The same things were measured in two ways. Each way mixes the same 10 hidden numbers, adds some noise and spreads widely along 4 directions of its own, which tell nothing about the thing.
Some things both ways: the first way, then the second way.
12.8 0.6 -35.1 25.7 21.5 0.0 16.6 19.3 -7.7 24.6 -39.0 42.8 -60.8 3.7
-3.1 19.8 -10.0 12.6 7.2 -25.9 1.4 18.1 16.1 -0.3 -6.1 13.1 -11.7 7.6 20.4 -2.4 10.9 -6.0 -16.3

-31.8 22.7 42.8 -35.5 -35.2 12.9 -31.7 3.8 25.6 1.8 -7.4 -3.6 16.7 -19.1
-2.3 27.9 14.8 -1.0 -27.6 -1.2 -5.9 13.9 -2.8 -9.9 2.5 11.9 -6.4 -0.9 -9.2 7.8 11.5 -20.9 -6.0

14.0 -3.0 -4.4 7.0 13.6 -20.5 -6.1 7.1 -26.9 -3.2 23.0 -5.9 2.4 7.4
0.0 4.7 -7.5 -7.3 12.0 -8.9 15.1 -18.1 2.2 6.9 -1.2 -8.7 -0.1 0.5 2.5 -0.7 -7.7 2.7 1.3

22.5 -36.6 27.1 16.0 23.0 12.1 24.8 36.1 17.0 2.1 -25.0 19.1 -27.7 -12.5
-21.5 5.2 2.0 6.5 -2.9 -8.9 -24.2 -3.1 -22.3 11.8 -0.5 -10.5 32.3 -8.6 -6.9 10.7 -30.4 -12.0 22.6

12.8 -5.3 16.9 6.3 -20.9 -9.4 -24.8 24.6 17.4 8.8 6.4 5.8 -16.9 7.7
-14.5 8.1 9.5 0.8 24.9 -4.6 11.0 -16.6 -32.2 6.2 5.7 -19.5 13.2 -2.7 5.9 -3.1 2.8 2.4 0.4

-7.2 -11.0 9.3 -12.1 -19.4 -18.4 1.6 3.8 55.1 2.0 -16.4 -19.2 8.9 20.5
8.4 0.3 -12.1 -17.7 -6.0 11.0 -2.4 2.5 12.7 8.1 -7.5 3.0 -1.8 2.0 7.2 9.1 -57.1 -48.3 25.3

-9.3 -1.2 11.3 -33.9 -5.2 -36.9 10.0 6.0 2.9 -1.0 7.3 21.9 29.3 16.2
54.5 8.6 -10.2 -4.0 -28.2 12.3 -9.9 5.4 38.2 -15.3 24.8 13.7 -16.6 4.5 11.9 -20.4 24.3 -2.1 2.7

-0.3 18.0 15.4 -14.7 -14.4 -27.1 -24.6 0.4 46.0 8.2 -1.2 -22.4 -18.0 43.0
18.8 1.5 1.3 -24.4 14.0 1.6 49.4 -44.9 -16.3 3.9 3.5 11.6 -1.5 14.0 -26.9 23.3 11.0 14.1 20.2

-31.6 -1.8 -0.5 -17.7 -18.7 5.6 -12.5 -20.6 1.8 -7.2 57.0 -27.8 32.4 5.1
-17.9 -9.2 17.1 0.0 -6.7 -9.1 1.0 -6.6 -9.2 -14.7 -13.7 -8.1 -3.9 -11.1 12.0 -21.6 34.1 21.3 -5.9

-1.9 16.8 3.0 -2.4 13.4 7.6 22.0 -11.9 -38.4 8.3 5.5 13.5 6.3 12.6
5.6 26.6 -5.0 -2.4 0.9 -9.1 4.4 -10.9 -17.3 -4.6 5.5 26.3 -10.4 10.0 1.6 16.3 -13.3 -8.3 10.2

-17.1 -8.8 20.3 -13.8 3.1 -31.1 9.9 7.2 10.5 1.7 14.0 -15.0 33.6 -38.6
-12.3 4.4 -3.8 16.5 15.2 2.6 -22.3 5.6 -3.9 10.5 -3.6 -19.8 20.6 13.1 24.9 7.0 -0.8 -3.9 -5.9

20.7 1.2 8.4 -7.5 -20.5 -9.5 -8.9 10.3 6.6 14.2 -2.1 9.8 -48.7 30.4
-20.1 15.2 0.2 8.0 11.1 -12.3 -2.8 -2.0 -12.1 -4.4 21.0 6.0 -4.1 8.8 3.0 -21.8 10.9 14.0 -15.4

-17.6 1.6 11.2 -7.3 -9.7 -8.1 -8.8 1.0 22.1 -0.4 8.0 -22.3 29.1 -18.0
1.3 -11.5 -5.9 0.8 -19.6 5.1 -10.8 21.2 23.0 -4.5 -4.0 6.3 -10.5 1.0 14.8 -19.5 -0.9 -9.4 -0.7

-8.3 12.5 -7.7 8.3 -31.6 17.4 -36.8 -4.6 -8.2 0.5 32.4 18.9 0.6 20.8
38.7 6.8 1.2 -14.7 -56.0 19.1 17.4 -19.2 23.6 -7.4 6.7 8.7 -27.2 9.5 -12.2 8.0 -36.3 -58.6 34.5

4.4 -20.2 -1.8 11.2 3.6 -34.9 -0.7 8.5 53.2 7.9 -7.3 -16.2 -12.2 20.0
3.9 -8.7 -16.6 -10.0 19.0 -4.4 1.4 -1.3 4.4 11.6 -15.4 -10.9 7.6 -13.0 18.9 -8.7 -37.2 -16.0 18.7

-0.5 -9.6 12.6 22.5 6.7 -3.1 -18.2 -13.3 1.4 -9.8 55.1 5.2 19.4 4.6
-2.1 -31.0 10.2 8.7 -6.0 13.0 -32.3 21.0 6.1 -13.5 3.0 -17.4 21.9 -21.4 29.7 -51.2 38.8 26.9 -8.0

-15.4 0.1 11.6 9.3 -7.6 10.8 -14.6 -41.0 -22.8 -20.4 52.2 -11.0 46.7 -7.0
-47.7 0.2 24.3 18.4 0.3 -7.3 19.7 -23.0 -38.4 -2.2 -23.7 4.6 6.8 14.7 -0.8 21.9 19.1 4.4 -7.3

11.6 -8.5 15.8 29.6 14.5 4.6 9.5 10.6 -41.1 0.0 9.2 6.2 21.3 -20.7
0.7 -2.0 -10.7 4.4 4.8 5.3 -19.4 18.5 -8.9 16.0 5.0 -15.1 16.4 1.0 17.7 1.3 -10.0 -9.9 16.1

15.1 -12.1 1.7 5.5 2.1 -36.5 18.7 -0.1 -5.5 11.8 -3.1 -3.9 -17.2 32.7
35.5 -2.5 -30.3 1.2 -12.4 -4.7 -4.2 10.2 20.5 12.7 23.3 8.2 -11.1 10.4 6.4 -7.8 -1.9 5.6 26.0

-3.6 -2.5 20.4 -6.9 1.9 -13.4 -15.7 -6.8 29.7 -16.0 11.2 10.9 17.5 -5.8
-2.6 7.4 11.4 -4.1 4.3 -3.4 5.6 -16.5 -2.2 -12.3 -13.9 8.0 16.1 -9.4 2.8 -5.3 -15.7 -23.0 -6.4

14.9 22.0 38.3 11.8 -1.8 11.4 -30.6 -16.0 -57.4 -13.9 33.2 -1.6 -5.9 -9.8
43.7 24.9 4.5 -26.9 32.7 -36.8 41.7 -31.1 3.8 0.5 9.1 1.9 12.6 -37.3 -13.5 -12.3 14.9 8.6 18.9

-0.5 11.6 22.1 -3.4 -34.1 -6.7 -0.9 -6.4 -47.5 16.9 -13.5 -24.7 -10.4 16.0
-1.5 31.9 -16.1 16.1 -4.0 -16.0 3.9 17.1 -25.3 37.0 18.9 1.8 -19.6 26.1 -14.2 38.6 21.2 5.2 16.7

-1.9 1.0 -24.4 16.3 26.9 13.1 16.1 -3.2 -31.4 2.3 19.4 -15.9 -2.9 4.3
-17.6 -15.4 -5.6 1.3 -17.7 -1.8 -6.3 4.8 7.9 -0.8 -10.2 3.4 -6.2 15.9 -2.0 1.5 23.7 22.3 -2.9

-8.2 12.3 10.2 10.9 -7.8 -11.7 -17.1 19.1 20.1 24.1 -0.1 -6.6 -22.7 -22.8
8.1 3.3 -12.5 5.3 6.2 7.1 -14.1 7.8 0.1 14.9 6.0 -16.8 9.0 7.3 14.4 6.3 -15.1 -15.6 10.3

-1.2 1.0 6.1 -12.3 -5.2 -24.3 -9.3 10.5 -2.3 -0.4 11.2 -10.2 8.4 19.6
20.0 6.8 -13.7 -13.2 -1.9 5.4 -7.1 15.6 14.8 3.0 8.9 -10.9 -7.7 -12.3 13.0 -16.8 -6.2 -4.5 3.8

Other things, the second way, with their names:
j137: 2.8 -13.6 1.4 0.2 -34.4 14.0 1.4 -17.8 17.9 3.2 2.8 -21.0 5.6 23.6 -27.3 17.1 49.5 26.4 -1.3
j53: 13.2 -22.5 -4.2 9.4 -2.3 -8.4 -2.6 5.0 11.7 10.9 10.0 -34.0 1.2 -10.0 17.6 -38.0 40.3 32.0 13.8
j218: -10.7 15.2 10.7 -13.8 16.9 -8.6 3.2 -22.0 -17.4 -17.8 5.0 -0.9 14.0 -14.3 -6.4 -17.5 28.8 38.6 -21.8
j885: -0.8 -19.2 -13.6 13.5 -32.0 13.8 -32.8 -3.5 26.0 -13.5 11.4 7.9 1.3 20.4 7.2 -22.2 -0.5 9.3 -0.6
j288: 1.1 -0.7 -7.6 0.5 6.3 13.1 -1.1 8.0 -7.9 10.7 -7.5 -4.6 7.6 11.9 0.0 22.5 22.2 12.4 -8.8
j767: -22.0 7.5 1.1 8.0 -21.4 -24.3 0.0 9.2 -7.6 16.2 -18.8 -5.4 -0.8 -14.8 -8.4 10.3 -16.9 -23.9 17.7
j897: -4.0 -2.5 21.0 16.1 4.0 -7.8 -8.1 14.9 -8.3 3.4 -3.8 -26.7 23.8 -8.5 9.0 -10.3 78.3 40.3 -15.0
j608: 1.8 -11.4 -0.2 -25.1 -5.8 4.6 16.6 -6.6 12.4 4.1 -27.3 -4.3 -1.3 -8.2 -7.3 11.8 -17.3 -21.9 14.2
j403: -7.9 2.0 -9.3 2.5 3.9 9.0 -20.0 9.4 3.8 1.5 3.0 11.8 13.0 7.1 15.1 -4.6 -25.6 -18.5 1.9
j863: 14.2 -6.7 -2.1 5.2 -4.5 -7.5 5.4 9.8 12.9 7.6 -8.3 -8.3 1.2 10.5 12.6 5.7 49.2 19.3 4.3
j429: 4.9 11.0 0.0 0.0 1.8 -21.2 15.5 -15.3 12.2 -2.4 3.0 6.6 1.7 11.2 -6.8 -1.8 27.3 11.8 -1.1
j567: -16.5 -7.9 2.7 13.1 -23.5 -3.9 -28.5 -1.4 -0.6 -7.4 0.6 8.7 8.8 7.6 6.2 -12.2 9.7 12.6 5.3
j722: 31.6 2.1 -3.9 -16.5 1.0 -32.3 13.4 -19.6 27.4 -3.0 -15.7 3.8 13.5 -35.4 -5.1 -12.6 -6.5 2.0 16.6
j22: -16.7 -3.5 -5.7 -0.2 3.1 -2.7 -13.1 2.3 -17.0 4.2 4.9 10.7 2.9 2.9 8.2 -10.7 -17.8 -2.8 15.0
j146: -5.7 7.3 2.7 -9.5 -6.4 -19.0 17.1 -5.0 -1.0 -5.2 -9.0 11.9 -14.9 -9.4 -5.4 -10.1 3.5 3.4 4.0
j603: -3.4 -0.1 8.4 5.5 -1.4 -13.6 9.4 -14.5 -2.1 0.4 -14.4 -2.6 14.1 -6.6 0.8 1.8 19.0 5.2 1.3
j339: 21.1 1.6 -0.2 7.1 -33.9 -19.2 -6.1 -3.3 18.5 -0.5 -1.2 -7.9 -7.4 -14.2 7.3 -12.0 6.4 -3.6 24.3
j537: 18.6 12.6 -4.0 -2.0 -7.5 0.5 14.0 -12.4 -7.3 8.1 5.7 5.6 -8.0 11.6 -8.9 20.2 9.8 2.0 21.1
j152: -1.5 6.9 0.4 -6.3 12.0 6.0 3.4 -20.3 -16.8 2.1 -14.7 -14.5 13.5 -14.1 20.7 3.9 -60.6 -47.3 20.7
j416: 0.4 17.4 -6.9 -3.2 8.7 -8.9 12.0 -2.6 0.6 8.8 -4.1 3.0 2.9 6.9 -2.9 17.8 -8.3 -15.7 -4.7
j789: -6.8 6.0 -6.1 8.3 4.3 -8.8 0.4 14.3 -4.2 9.2 -0.8 9.4 -8.0 12.3 13.4 -0.7 12.4 -0.3 -1.2
j702: -2.6 -5.1 -27.5 -2.2 -14.4 17.8 -59.1 46.7 13.0 14.5 21.2 -11.0 11.7 -4.6 12.1 -18.8 -36.9 -12.2 9.2
j267: -4.2 -10.3 -4.1 -13.6 13.3 -14.8 31.3 -39.7 2.9 -8.1 -18.5 5.1 -3.4 -5.8 1.9 -10.5 -12.5 13.7 11.0
j946: 26.4 13.5 9.3 -11.4 3.4 -11.8 48.6 -53.8 -4.1 -10.3 -1.7 18.4 -9.2 11.5 -7.7 14.0 13.0 -3.1 17.7
j245: -3.1 3.8 -4.9 4.6 -15.8 -17.0 -16.6 5.8 -3.1 -10.5 7.7 5.0 -17.6 -16.8 17.8 -35.1 -15.9 -1.2 14.0
j661: 40.5 2.1 14.8 -8.3 3.2 -12.8 49.6 -53.9 -10.4 -11.3 -1.1 3.0 -3.4 -4.9 -4.4 2.2 34.8 13.9 25.8
j472: -18.8 12.9 -15.6 7.1 13.1 -5.9 -39.7 48.7 -19.6 14.4 5.2 0.2 11.3 -12.3 23.2 -5.7 -25.6 -10.3 5.2
j927: -16.0 -21.4 13.7 -12.7 31.8 -14.1 31.3 -22.8 -7.9 -6.6 -5.4 -3.8 15.0 -9.0 -2.9 -30.6 51.8 51.0 -10.1
j189: -41.7 -4.3 6.0 1.3 -18.4 17.1 -50.0 6.8 -7.7 -15.0 -4.1 -5.3 19.3 -9.5 8.5 -19.4 -49.7 -21.8 -7.7
j563: -22.4 -15.6 16.0 10.9 -10.0 -6.8 5.4 0.5 4.0 -10.3 -17.0 -3.2 -3.2 14.3 3.6 -7.2 64.9 32.7 -11.3
j373: -32.9 5.8 3.1 -1.1 -12.3 6.9 -30.2 20.2 -8.2 0.7 -1.6 -15.8 7.6 -15.1 6.4 -17.5 -28.8 -17.6 -11.9
j580: -15.2 10.8 8.9 1.3 -8.8 -13.3 2.9 -35.6 -6.1 -11.2 3.8 7.7 14.5 15.9 -24.6 7.4 26.2 30.7 -9.0
j184: 4.1 23.0 13.4 10.7 5.3 -34.8 20.2 -51.5 -10.3 -22.2 6.2 30.5 9.1 10.5 -8.0 5.8 20.0 15.7 -0.2
j593: -2.1 -7.3 -1.6 5.1 -22.5 -27.4 -7.1 -11.1 28.4 -8.2 -8.7 6.2 5.3 -18.6 0.6 -33.2 -15.6 -9.8 10.4
j191: -10.4 -1.2 10.7 12.9 -12.8 1.7 -7.1 11.3 8.8 -13.9 -10.7 -9.8 -13.4 -9.2 34.7 -33.2 9.3 -16.9 -14.9
j383: 28.9 20.8 -9.5 14.8 -54.7 0.6 -10.4 7.5 31.9 1.7 1.4 11.6 -16.7 26.1 -3.0 26.6 3.9 -36.0 14.1
j623: 0.9 6.6 -8.9 -11.8 2.0 -2.6 1.4 25.8 15.1 5.4 1.9 1.9 -10.2 2.4 -1.0 -4.8 20.2 8.5 -8.1
j217: 20.1 -0.8 -4.1 -4.1 -3.8 -5.8 11.9 -6.8 11.0 -3.5 9.6 2.5 -5.6 -5.4 9.7 -22.4 6.3 -2.3 11.0
j388: -0.1 9.2 -17.7 8.1 -21.8 2.4 -3.6 -13.9 11.6 -3.0 13.0 -5.0 -18.9 33.2 -1.8 8.1 9.6 7.7 -8.0
j741: -22.4 9.3 0.5 -14.9 -7.4 -10.8 0.9 -2.0 -31.0 9.3 -0.5 -8.7 -1.9 -5.3 -21.5 10.0 -10.3 7.5 19.3
j336: 21.9 -11.5 -20.8 -7.2 11.9 14.4 -8.8 8.4 9.2 18.0 -1.7 -14.7 10.1 -1.7 24.2 2.7 -31.3 -19.9 27.1
j374: 5.1 -12.9 -5.3 16.0 -17.1 -9.6 28.3 -9.8 11.5 0.5 -11.0 17.3 -25.7 30.8 2.8 4.1 58.0 25.3 2.5
j616: -5.5 15.7 4.1 -2.8 14.8 -2.8 -6.9 15.6 -2.5 -4.9 5.0 25.8 13.3 -6.8 3.7 -8.4 -8.4 -11.7 -11.3
j814: 10.6 10.8 7.3 11.3 -17.3 -35.7 19.2 -18.3 -8.7 8.1 -12.8 -0.1 -10.2 -7.8 -9.2 14.5 30.5 7.8 26.5
j112: 4.2 13.2 -12.8 3.2 -23.5 -9.8 25.9 -13.6 3.7 14.8 -16.6 5.0 -20.1 32.7 -12.4 49.2 6.6 -9.7 9.7
j498: -12.5 15.5 -7.1 2.2 0.8 -11.7 7.5 -22.3 -3.7 -1.5 -3.2 21.9 -9.5 16.0 -2.8 6.2 -29.2 -12.9 0.5
j988: -11.2 6.6 -2.7 -20.0 8.3 17.0 18.7 -37.2 -7.1 4.0 1.8 -7.8 9.6 17.5 -16.4 19.2 -44.4 -24.3 -0.5
j328: 31.3 -0.6 -5.1 1.9 -29.5 30.4 -33.0 38.9 23.3 -3.5 25.3 19.4 -1.7 7.5 11.6 -16.6 2.2 -20.5 4.5
j503: 5.4 5.4 -25.5 3.4 -14.4 -13.2 -4.3 20.1 23.9 15.3 -7.5 2.0 -19.2 6.2 6.6 4.7 -17.3 -18.0 3.7
j980: 2.6 9.4 -12.3 11.4 4.8 1.5 -21.1 2.7 -3.5 8.7 0.7 -9.7 19.1 6.1 17.7 10.3 -10.9 -8.1 -5.4
j606: -13.2 -11.8 -3.8 11.3 -21.6 -1.0 13.1 13.9 16.9 3.0 -19.0 14.8 -30.1 30.2 8.1 6.8 32.2 -2.4 -5.9
j626: -4.0 43.6 11.6 25.9 -5.5 -30.7 -3.6 0.5 -25.9 1.5 4.0 10.5 3.6 -2.3 8.1 13.1 10.1 -10.4 -2.1
j113: -30.4 22.3 12.4 24.7 2.0 -10.9 -32.9 12.6 -23.6 -3.3 20.3 -1.4 15.1 6.0 7.1 -15.0 29.4 19.0 -25.0
j720: -20.7 10.3 7.5 14.9 18.4 2.9 -11.2 4.8 -12.1 10.0 -8.5 -11.5 35.2 7.6 9.9 17.2 15.8 -6.7 -20.2
j286: 16.2 -1.5 -3.0 -34.7 -6.4 -7.1 37.5 -15.5 1.0 -0.3 -4.7 6.6 -25.5 -2.4 -20.9 6.1 10.4 10.1 25.4
j991: 4.1 7.8 8.3 9.3 4.3 -3.2 2.2 -5.7 -17.6 -6.0 3.2 5.3 0.5 -2.5 16.7 -8.3 11.1 -0.1 2.8
j776: -12.7 8.8 -3.3 12.4 -20.5 12.2 -34.4 23.5 -9.9 1.7 15.0 -2.3 8.4 12.7 -0.6 2.8 10.4 5.7 -4.7
j442: 22.6 14.5 -18.3 -13.5 4.6 -6.9 6.4 -5.1 25.4 -1.9 -10.0 12.6 -7.6 -3.0 13.8 0.6 -36.3 -28.6 6.7

Some of these things the first way, each followed by its name:
2.2 -11.9 -16.8 7.2 19.9 -15.7 7.0 -4.4 14.1 -3.1 32.9 -19.4 1.3 15.3 => j267
-10.2 6.5 23.4 0.3 -14.6 -13.6 -15.5 -0.5 28.7 11.8 9.9 14.4 5.2 2.8 => j991
20.1 -16.0 34.0 4.6 23.6 -10.4 25.5 14.6 -56.8 -14.3 9.7 -11.6 47.4 -14.2 => j702
-11.3 17.1 22.7 -17.1 -17.4 -19.8 -26.0 12.0 40.4 13.1 -22.1 -16.9 -19.7 -17.4 => j416
-9.3 6.9 2.5 14.7 4.1 7.5 -23.3 -21.8 -0.3 -4.8 31.2 -5.9 -22.0 -8.7 => j603
-17.7 27.2 31.7 -12.0 -15.6 -15.8 -40.8 -11.7 49.2 4.6 4.0 -16.8 -27.3 -34.0 => j720
-16.8 5.3 0.3 7.7 -19.1 -8.4 -32.7 -16.0 49.0 7.4 35.8 -9.4 -14.7 8.2 => j152
-2.6 -3.5 -0.5 -6.2 24.8 -25.4 19.2 6.4 -4.2 -2.1 -7.5 2.4 28.3 -6.7 => j442
9.3 10.6 -2.7 -2.2 7.3 -1.4 3.2 6.3 -38.4 -5.5 -13.6 -9.9 8.1 19.7 => j623
-7.9 8.4 -6.0 -12.7 -4.0 -10.9 0.5 -21.9 13.2 7.4 21.2 -16.5 -26.8 11.8 => j498
-23.3 24.2 37.3 -7.0 -12.4 0.7 -19.5 -8.2 -13.9 4.2 20.1 -26.2 41.3 -24.0 => j537
-1.4 13.0 9.2 9.9 -6.1 18.3 -35.2 7.5 -7.4 2.5 26.0 -5.8 -16.3 -10.4 => j373
-12.8 -13.1 -3.1 9.1 13.0 -16.2 12.8 20.7 7.3 9.7 -14.6 0.8 11.2 -14.8 => j863
2.0 3.2 6.6 -1.9 0.0 7.7 -0.7 9.1 -5.6 6.6 -1.6 -0.6 -26.2 -18.1 => j429
-14.0 7.4 0.6 3.7 2.5 -1.1 -24.5 -0.3 31.5 -8.4 3.7 -32.1 12.8 5.2 => j608
2.2 11.2 11.4 14.6 19.0 31.6 -11.5 -9.8 -18.4 -7.9 49.0 -2.8 -4.5 -21.2 => j189
10.8 -16.2 1.0 30.5 9.5 20.0 8.2 19.7 -43.9 10.6 26.3 26.6 8.0 -13.5 => j245
12.3 26.3 -5.7 -9.9 12.9 -2.3 -20.7 -10.2 -2.3 2.4 30.4 8.2 -65.6 45.3 => j218
-19.0 -15.1 18.5 20.1 10.6 17.3 2.9 8.6 -34.2 0.2 17.1 8.7 33.6 -46.7 => j814
-25.8 5.8 34.5 -9.1 -15.9 -1.6 -28.3 12.2 29.5 5.2 8.0 -15.5 0.4 -34.8 => j897
-3.4 13.7 9.7 -15.9 17.5 13.2 -3.4 8.9 2.6 8.1 21.3 -4.4 -50.9 -20.6 => j580
-5.6 11.6 19.5 1.7 -7.3 32.3 -15.1 18.1 -18.6 8.6 10.7 -30.3 -12.6 -0.8 => j741
11.1 -4.2 18.2 23.0 8.8 16.5 12.9 -5.4 -38.3 -2.8 24.6 -3.1 26.0 -5.8 => j22
24.9 -5.0 12.3 27.8 20.0 4.8 -15.9 33.5 -3.4 -3.7 5.6 1.3 3.9 -13.1 => j927
-3.5 -4.7 -14.8 -12.0 -9.3 -3.4 -1.1 -13.2 10.2 0.8 8.5 -14.4 -20.8 50.6 => j146
-42.2 -5.5 -2.3 -38.1 -34.6 -10.0 -1.5 -36.6 44.5 -7.0 30.0 -52.5 16.4 14.1 => j563
-8.3 -5.2 -29.5 16.2 -17.4 0.7 -21.7 0.4 3.8 6.8 30.4 27.6 -4.2 10.2 => j191
-2.0 -11.8 6.5 15.2 8.4 -40.7 4.4 18.8 44.1 15.8 -10.1 -8.7 3.7 5.7 => j336
21.4 -12.8 -1.5 -24.9 -0.9 -46.9 -10.7 22.1 46.5 -7.0 -5.6 -4.5 -20.9 43.0 => j988
